The rows of a group lie close to one hidden flat surface of 8 dimensions, which may be shifted away from zero. Surfaces can cross.
In the rows, zero is written as 128.
Some rows, each with its group after it:
[102 168 100 176 195 131 111 125 169 128 180 120 150  87 162 195 174  54
 131 132 139] => K_690
[189 173 160  65 113 152 134 144 127 108  87 121  88 102  74 151 146 134
 101 106 153] => K_285
[ 81 122 163 136 167 141 100  93 146 135 146 150 131 131 144 171 186 131
 166  77 122] => K_690
[140 101 203 110 100 145 108 122 104 141  66  95  92 141  90 107  99 137
  66  96 136] => K_794
[133 147 149 140 111 122  85 121  84 136 133 151 103 173 133 122 121 144
 130 108 172] => K_227
[111  89  83 119 114  96  84  81 111 154 135 134 139 179 131 181 122 133
 150 144 103] => K_331
[ 98 105  82 126 132 138 107  95 170 142 152 128 138 122 118 154 136 133
 144 123 106] => K_451
[156 140  81 145  84 132 158 148 150 101 148 155 160 114 153  98  88 165
 100 182 104] => K_690
[ 53 106 124 149 111 116 126 107  95 134 161 187 136 138 155 147  80 153
 160 139 130] => K_451
[122 142 131 144  99 152 110 142 134  96 111 187 109  94 124 151  58 175
  94 119 129] => K_794
[ 97 130 156  70 103 120 156 126  91 100 107 166 120 159 102 125 162 177
 208 108 132] => K_285
[108 173 127  94  96 121 122 169 107  99 118 135 113 154  97  83 141 146
 156  97 190] => K_285
[105 103 135 105 149 175 119 103 189 184 174  90 105  77  98  81 136 130
 113  57 158] => K_227
[171 152 102 150 146 108 173 157 102 105 135 142 137 140 158  97 142 120
 181 178 122] => K_690
[174 108 158  91 158 148 139 123 154 167 128  96 111  81 117 128 129 118
  87  95 125] => K_227
[167 129 172  81 103 160 141 110 136 116  84 129 105  99  89 168 126 154
  84 122 103] => K_285
[131 125 137 116 141 125 104 143 108 147 131 146  92 133 116  93 113 153
 155  76 171] => K_794
[119 106 166 149 131 104  96 146 132 108 111 184 174 157 195 145 132 175
 109 104  86] => K_331
[169 163 141 128 164 108 145 211 126  60  70 180 135 103 153 153 131 144
 146 118 109] => K_331
[128 150 130 130 126 124 123 138  85 153 133  83  85 152  93  74 127  90
 142 120 200] => K_285
[182 137  86  99 144 141 166 160 161  87  93 154 110  65  93 150 109 153
 156 140  91] => K_285
[ 86 126 122 130  63 113 179 147 106  85  93 114 164 150 115 101  97 129
 113 192 102] => K_451
[121 134 122 108  96 111 148 158 118  98 110 142 147 140 128 113 117 150
 131 141 121] => K_451
[ 99  99 185 135 105 128 151  80  85 143 135 155 138 123 154 183  88 135
  93 167  96] => K_451
[ 75  86 162 103 109 139 131  73 136 119 118 167 150 131 127 199 137 167
 140 128  64] => K_331
[103  81 121 133 125 146  65  81 173 156 149 159 136 136 142 149 122 182
 115  81  96] => K_794
[164 144 122 131 134 118 136 140 125 115 134 162 143 102 163 175 106 133
  99 157 110] => K_451
[113  96 129 115 140 106  89 137 108  98  73 193 111 163 119 159 122 192
 202  85 101] => K_451
[161 141 137 128 107  94  90 147  55 130 105 143  97 190 129 109 101 144
 137 125 170] => K_227
[110 161 128 127 125 133 150 106 130 160 196  95 145 120 144 118 163  81
 111 150 169] => K_227
[103 186 120 168 122 117  97 135 112  97 167 186 146 152 177 164 144 130
 141 137 156] => K_227
[ 81 100 139  84  95 144 189  88 107 138 118  79 103 139  54  90 146 120
 184 146 128] => K_285
[144 132 117 115 148 106 147 159  95 100 102 170 113 135 125 122 124 154
 203 127 129] => K_285
[130 144 106 122 141 134 153 108 105 130 186 200 106 107 145 146 116 160
 200 137 146] => K_794
[ 83 112  93 151 161 129 127  90 162 147 181 140 159  94 160 201 129  96
 135 149  97] => K_690
[173 146 209 152 165 119  94 156 106 135  89 104 115 141 154 137 154  90
  72  93 149] => K_331
[211 129  98 127 134 136  96  91 107 157 139 135  71 164 103 106 140 156
 176 125 146] => K_794
[ 96 162 183 121  82 127 137  91  82 132 168 140 143 177 151 133 176 125
 127 147 160] => K_227
[171 161 133 154 179 137  97 144 157 114 134 167 128  93 166 189 149 122
 113 110 123] => K_690
[ 65 106 117 120  86 146 128 105 154 117 145 164 145 124 123 128 106 177
 131 122 108] => K_285
[ 77 119 152 101 107 145 169 118 149 152 142  52 142 115  96  74 151  88
 101 125 146] => K_227
[126 130 105 101 117 139 118 115 155 161 170 110 130 118 117 104 136 130
 115 109 152] => K_451
[151 142  82 131 119 132 115 191 153  91  97 157 116 102 112  93  73 170
 119 109 132] => K_285
[116 130 126 141 116 133 143 108 148 105 132 145 164 113 153 186 130 123
  98 173  82] => K_794
[ 62 149 155 110 131  98 135 173 108 106  81  63 144 155  96 121 165  57
 130 114 157] => K_690
[ 93 111  65 115 114 102 130 145 123 105 118 148 139 149 108 119 106 155
 189 135 116] => K_331
[146 117 109 147 171 164 109  58 129 212 213 110  71  87 119 136 111  98
 131 117 173] => K_794
[121 181 117 129 162 145 148 154 177 126 185 117 150  77 153 119 177  91
 121 113 164] => K_227
[180 119 170  93 136 152 152  76  74 147 151 213  68 112 124 165 115 196
 193 122 133] => K_794
[ 93 153 156 139 116 125 171 134 137  84 117 114 177 132 147 152 178  97
 118 169  98] => K_690
[129 161 168 146 148 123 167 193 132  77  85 115 147 103 143 122 143  96
 107 133 121] => K_331
[147 137  50 165 140  88 129 176 133 112 125 110 161 133 156 114 101  97
 126 176 120] => K_331
[113 154 109 137 132 114 132 135 137 110 164 171 166 116 173 168 138 129
 131 146 125] => K_227
[188 134 117 129 182  88 107 147 135 140 117  93 155 159 158 138 196  86
 135 123 117] => K_794
[191 182 131 143 130 132 118 190 127  98  98 116 109 125 128  90 130 119
  94 121 164] => K_690
[ 99 149 127 115 153 102  68 134 108 122 133 165 122 163 138 177 167 135
 182  75 160] => K_331
[162 158 119 159 198 117 117 146 116 128 143 140 104 133 151 122 171 106
 194 107 157] => K_690
[125 129 166  97  94 124 162 123 106 142 124  87 138 134 117 113 136 104
  85 147 137] => K_451
[108  84 191 131 122 133  88  73 119 167 123 113 125 163 131 147 140 132
  90  97 112] => K_331
[ 74 145  71 151 154 105 122 136 123 137 174 120 141 121 139 142 131  78
 168 144 162] => K_451

New rows, each followed by its group:
[185 152 129 129  61 161 160 105  90  74  91 190  92 131  99 165  81 187
 129 199  96] => K_794
[ 79 156 142 126 113 143 151 163 104 106 145 182 101  81 123 120  61 155
 137 112 174] => K_794
[123 204 167 151 132 136 130 167 122  93 125 111 128 131 133 118 175  82
 109 123 178] => K_227
[ 66 122  88 134 108 119  92 151 141 139 143  98 130 163 106  50 123 131
 146  87 174] => K_794
[103 108 166 112 154 111  66 181 140 130 102 166 126 128 148 115 113 174
 116  22 149] => K_794
[147 166 145 119 119 107 113 119  85 130 172 192 137 163 178 157 156 154
 150 132 156] => K_227
[102 147  49 170 103 121 127 156 128 121 186 172 138 113 157  83  51 155
 134 156 164] => K_451
[118 134 128 124 139 125 146  99 145 134 171 158 171  90 177 213 136 114
  96 161  92] => K_451
[124 133  94 130 135 146  63 126 144 146 168 188  93 122 127 110  97 187
 151  58 177] => K_285
[ 82 102 154 108 143 109 109 103  97 138 111 136 116 157 115 164 149 128
 179  98 126] => K_451
[112 147 129 141 121 145 162 114 114 144 152  92 118  98 113 129 106  77
 101 171 149] => K_794
[ 97 106  85 151  47 167 116  51 153 123 141 127 135 156  92 131 103 164
 104 180  88] => K_794
[126 134  90 183 175 130  75 119 155 170 183 116 126 113 162 135 124  85
 106 112 159] => K_331
[109 125 116 118 138  99 105 158 101 101 108 189 122 154 137 135 116 173
 192 100 135] => K_451
[103 150 191 118 138  98  96 165  99  94  87 162 145 171 155 149 179 140
 145  77 143] => K_331
[ 77  99 202  87 101 132 182  97  81 152 126 101 119 140 104 107 141 121
 140 130 136] => K_794
[ 21 107 172  98 100 130 175 119 103 137 152 125 141 124 116  98 120 131
 151 115 150] => K_794
[ 58 116 173  97  93 101 164 112  77  98 118 173 152 180 134 139 160 164
 202 136 114] => K_285
[120 182 121 129 129 115 167 192  86 100 131 148 104 103 121 100  94 114
 155 136 189] => K_794
[113 187 132  97 101 140 144 128 139  98 148 141 147 108 121 178 164 114
 111 143 144] => K_285
[ 46  93 128 143  72 164 100  95 157 141 137 115 128 129  97 105  78 149
  78 110 131] => K_794
[ 63  71 121 107 129 131  83  76 144 143 131 169 124 154 109 160 140 185
 195  73  99] => K_451
[125 154 147 124 119 100 147 161  83 116 158 197 146 118 188 150  93 150
 121 142 150] => K_451
[155 188 107  67 126 150 128 143 149 101 142 166 104  92  93 164 163 151
 160  94 169] => K_285
[111 119 120  67 127 120 110 133 155 130 124 124 137 151 103 117 183 154
 165  72 134] => K_451
[118 165 102 126 119  97 131 185 101 113 158 172 141 130 162  99 101 146
 150 123 176] => K_451
[ 75 120 130 124 143 140 141 101 136 138 189 192 138  91 161 166 115 156
 158 118 124] => K_794
[171 124 105 153 130 142 118  79 151 144 142  98 135 130 134 171 144  98
  94 175  94] => K_794
[101 128 115 140 111 182 146  64 103 187 200 108  58  96  78  93  74 114
 136 139 191] => K_794
[173 129 186 131 155 115 102 112  67 144 115 171  93 152 155 170 133 144
 146 112 137] => K_285
[138 135 163 124 113 102 155 160  99  75  75 172 153 140 154 163 122 152
 129 154  89] => K_285
[183 134  85 111 155 138 131 161 135 121 109 139  78  96  84 101  96 151
 172 105 145] => K_285
[ 85  96  97 128 103 101 110 143 124 117 119 148 151 172 132  93 111 170
 164 115 116] => K_331
[184 158 163 122 116 114 163 178  94  86  54 100 127 126 117 134 117  96
  84 168 119] => K_285
[ 81 111 183 107 131 136 148 124 115 132 137 174 129  95 146 156 106 155
 128  99 127] => K_794
[144 110 127 138 126 142 102  89 145 151 133 115 125 133 129 150 129 125
  96 132 106] => K_794
[148 143 136  84 166 112 102 136 133 147 157 164 129 116 155 168 166 141
 148  76 154] => K_451
[113  57 106 176 128 166  96  32 146 164 114  96  96 121  84 180  80 113
 106 164  65] => K_451
[ 62 158  79 128 179  90 108 144 120 140 196 149 147 126 159 161 162  87
 200 102 182] => K_451
[195 134  81 138 135 131 105  90 128 143 150 136 108 152 128 138 148 137
 162 151 120] => K_794
[ 57 109 116 134 110 153 109 108 154 155 157  99 122 130  97  77 116 128
 125  94 156] => K_227
[ 85  72  97 122 117 130 140 147 165 139  87  53 137 105  77  84  75 102
  88 130 105] => K_227
[144 158 121 148 159  85  96 200 124  82 108 185 155 144 188 137 138 149
 147 100 130] => K_331
[150 112 116 123  69 157 121  66 108 135 123 129  87 172  79 104 118 174
 149 153 121] => K_794
[111 141  95 162 148 159 125  92 149 167 199 122 112  76 134 151  93  89
 104 145 154] => K_794
[ 87 130  84 140 121 119 169 146 149  93 128 120 166 108 129 136 115 107
 139 177  96] => K_331
[152 122 175 149 116 144  80 105 108 155 120 131  99 136 138 135  92 138
  59 107 147] => K_285
[111 151  83 104 160  58 114 219 112  95  78 115 157 107 133 189  96  69
 114 131 140] => K_690
[177 141 104 129 115 139 138 136 146 137 119  73 122 111 107 108 113  94
  72 162 129] => K_451
[144 152 172 125 151 132 171 170 130  74  75 139 136  86 131 168 141 113
 117 138  97] => K_331
[ 72 113 138 113 100 128 144 115 112 141 136 103 127 152 103  82 130 128
 143 121 150] => K_794
[ 89  96 143 132  89 138  99 114 108 149 125 124 101 164 101  63  89 166
 126  92 157] => K_285
[153  97 126 150 124 152 105  85 118 170 130 105  86 119 105 125  74 123
  88 138 129] => K_451
[109 124 124 113  65 149  99 157 157 104  96 140 124 125  99  82  74 186
  70  93 138] => K_285
[136 108 120 152 143 126 103 139 137 138 127 137 127 129 145 109 109 143
 122 106 125] => K_331
[149 152 171 132 121 128 128 142 100 128  96  82 110 140 112 116 135  88
  85 134 154] => K_227
[132 101 167 143 145 119 103 104  75 140 113 184  95 135 145 177  82 153
 141 118 120] => K_451
[176 143  91 160 154 119  73 149 166 119 121 137 143 119 159 165 126 123
  91 123 111] => K_794
[152 170  72 164 174 112 140 156 111 137 158 100 107 108 129 117 122  58
 160 160 176] => K_285
[127 121 114 170 178 123  87 103  90 180 163 126  77 118 131 155  86  86
 142 120 171] => K_451
[116  89 166  99 134 139  95 106 126 139 136 214 110 125 143 150 113 219
 158  57 119] => K_794
[ 64 106 173 103 167 122  70 116 119 157 103 103 102 145  93 160 159 102
 146  40 159] => K_690
[114 107  84 134 116  95 123 139 122 110 118 162 165 132 159 168  83 140
 124 165  88] => K_227
[ 70 123 121 115 137 125  74 141 144 143 124 114 121 128 105 136 120 116
 119  64 163] => K_690
[157  86  95 128 188  85 143 115  74 168 140 139 104 139 141 132 112 116
 216 143 121] => K_690
[ 52 119 115 161 105 147  93  77 142 146 175 148 136 139 136 139 115 136
 124 125 135] => K_227
[ 80 145 163 107 146 125  93 128 120 108 123 173 124 144 130 178 174 146
 175  68 147] => K_331
[101 138 123 111  99 142 189  89  92 112 171 191 121 120 127 147 119 163
 194 175 122] => K_794
[ 99 153 119 137 121 114 151 155 139  96 119 112 169 117 141 150 140  88
 105 160 118] => K_690
[ 70 178 101 146 102 140 105 170 173  94 145 115 152 127 122  89 145 120
 107 102 174] => K_690
[163 146 122 119 121  81 123 190  81  98  76 135 129 159 132 118 103 130
 128 141 140] => K_227
[122 105 153 111 125 141 132  93 112 138 126 154 110 132 117 148 125 158
 150 119 112] => K_285
[141 193 112 131 125 113 133 181 125  80 124 153 150 111 151 160 133 110
 112 147 147] => K_285
